The groups are shells around one centre, one inside the other: the same stretched ball of 7 dimensions in 7 sizes.
(in the rows, 128 means zero)
Known rows, each followed by its group:
[143 160 188 131 183 120  94 105 181 137]	V
[120  69 105  93 108 135 123 166 103 149]	B
[ 96  57 118  49 135 103  91 152 124 159]	V
[139 181 180 149 149 116 116 101 157 146]	E
[113 105 143  93 181 126 100 120 176 133]	B
[101  92 166  67 190 143 104 105 155 116]	E
[129 134 185 120 137 121 100 121 103 134]	V
[ 99 163 106 162 139 137 159 103 160 116]	P
[117 164 121 146  99  68 109 134 134 176]	D
[140 130 102 175 109 143 148 141 152 166]	Y
[127 143 131 119 169 118 115 122 194 138]	B
[150 141 127 154 116 100 105 153 152 176]	Y
[100  89 106  97 116  81  83 168  95 136]	C
[105  83 105  79 133 103 102 154 138 151]	E
[163 129 142 188 144 166 132 132 169 158]	V
[133 192 150 163 171 150 144 106 164  78]	B
[ 82 126 134 123 152 116 119  98 144 132]	Y
[135 144 140 177 122  98  96 136 136 168]	Y
[135  83 138 122 124 115  91 151 132 187]	E
[151 150 165 139 150 121 105 129 158 148]	P
[110 124 126 142 122  95 105 125 146 180]	P
[116 100  99 170  81 131 141 139 113 192]	C
[129 122 127 130 117  93  95 154 125 159]	P
[134 175 113 212 109 123 140 134 131 134]	D
[131 116 125 118 125  90  94 148 155 184]	E
[146 194 132 165 135 117 144 111 200 167]	V
[100 101  95  93 138  98 103 156 135 123]	B
[131 134 119 114 132 141 139 152 119  93]	C
[103 148 144 115 144 130 132 116 113  90]	D
[120 219 117 208 129 108 147 107 162 115]	V
[133 132 155 132 164 151 129 106 178 147]	Y
[ 89  94 105 112 121 173 165 131  84  85]	C
[128 138  90 130 113 133 160 138 168 158]	V
[143 161 137 168 150 117 114 125 182 153]	Y
[ 65  97  78  89  88 110 151 133  92 140]	V
[110 164  97 163 139 143 161 121 154  96]	P
[150 200 123 230  99  98 126 136 143 161]	B
[ 87 164 144 149 162 125 133  83 151 107]	B
[119  51 124  94 149 144  97 159 118 131]	C
[ 96 174 143 114 150  76 102 112 141 112]	C
[ 94 122 129 105 198 151 131  97 188  95]	C
[128 138 152 158 142 149 135 105 153 151]	P
[110 118 104 101 151 126 132 130 174 135]	D
[ 73  92 109  83 171 138 128 113 151 100]	D
[112 121  99 149 132 137 134 144 126 107]	P
[141 190 135 165 121 112 143 112 177 169]	E
[ 81 105  63  94 110 125 160 140 131 126]	B
[120 135  94 178 118 143 156 124 162 158]	E
[106  95 157  78 134  89  77 137 109 157]	E
[142 191 159 168 131  78 102 110 180 190]	C
[114  98 162  73 154 150 121 121 120 120]	D
[ 84 115 118  95 173 134 128 112 154  93]	P
[141  94 127 152 137 173 141 131 158 165]	C
[107 148  78 146 114 127 161 134 148 125]	P
[110 172  99 186 107 127 164 112 147 142]	Y
[124 133 131 139 149 101  92 143 144 127]	E
[ 92 113 117  87 171 141 130 125 142  77]	Y
[102 196 128 146 147 123 159  84 177 121]	V
[171 202 131 208 136 131 138 135 182 135]	B
[121 167 128 175 160 168 163 101 166  94]	D
[152 178 115 219 112 117 132 137 162 163]	D
[152 169 168 142 140 122 120 119 161 157]	D
[ 74 107  76  93 110 112 146 134 120 128]	Y

New rows. What belongs after each?
[122 125 163 153 169 162 126  98 157 131]	B
[ 90  67 112  54 157 173 146 137 113  78]	V
[ 93 134 133 144 136 130 137  97 139 142]	Y
[135 163 167 190 155 166 142  95 150 122]	V
[140  96 151 163 136 150 106 139 119 150]	V
[123 147  83 135 134 156 169 146 148  84]	C
[149 181 145 148 164 156 147 124 164  84]	V
[ 81  64 144  71 151 128 100 122 103 127]	Y
[ 72  79 119  51 157 154 142 115 119  91]	D
[120  84 114 123 129 129 114 145 141 165]	Y
[115  96 150 107 131 144 118 137  90 117]	D
[103 151 122  99 149 102 126 112 175 139]	E
[106 119 162  87 188 158 126 102 151  88]	Y
[104 115 101 100 111 123 145 134 133 150]	Y
[ 81 113 108 105 163 120 121 116 153 108]	Y
[ 82 115 125 103 187 154 136 101 156  75]	E
[138 134 151 160 122 142 133 118 139 168]	P
[ 81 119 156  86 166 114 106  98 134 115]	Y
[162 163 113 184 120 134 136 158 149 129]	B
[121 106  95 125  95 119 135 155 124 168]	Y
[ 65  62 113  88 100  97 102 137  65 152]	V
[ 78 129  96 114 151 121 144 101 178 134]	V
[104 156 129 129 113 102 130 120 119 139]	P
[ 99 115 134  95 128  90 104 121 141 173]	Y
[ 95 127  95 135  81  99 131 153  70 125]	C
[156 107 115 165  96 140 125 174 105 155]	C
[ 76 114  95  94 113 130 157 123 105 112]	D
[140 113 130 141 107 112 114 141 148 206]	E
[105 104  75 108 125 156 165 147 136 107]	B
[122 107 104 112 137 144 139 142 153 135]	P
[141 135 105 151 109 114 126 155 148 164]	P
[135 202  89 184 101 106 164 126 182 164]	C
[115  89 133 106 146 149 117 145 107 103]	Y
[ 81 147 107 112 148  81 106 126 137  99]	V
[118  71 118 102 164 163 126 134 164 138]	C
[ 87 114 124 116 120  87  97 133 100 137]	P
[102 103 142 130 151 141 121 106 145 148]	D
[ 78  98 118  93 129  81  90 135 108 139]	Y
[171 159 165 169 105 119 115 142 130 182]	V
[130 122 138 107 128  98 100 141 145 171]	Y
[ 96 107 116 159 121 141 130 132  89 110]	V
[ 94 143 132  87 166 121 130 106 160 104]	Y
[105 106  99 106 135 164 160 136 127  98]	Y
[ 76  98  95  87 128 141 147 135  96  85]	D
[134 143 184 132 171 143 111 104 151 125]	Y
[158 138 157 163 119  95  79 159 118 164]	C
[156 140 179 117 142 133 109 134 134 143]	V
[134 150 114 153 163 194 181 115 177  89]	V
[106 119 121 110 127 131 130 140 103 103]	P
[108 134 158 121 133  95  99 112 130 162]	P
[155 147 153 150 166 168 135 130 158 103]	D
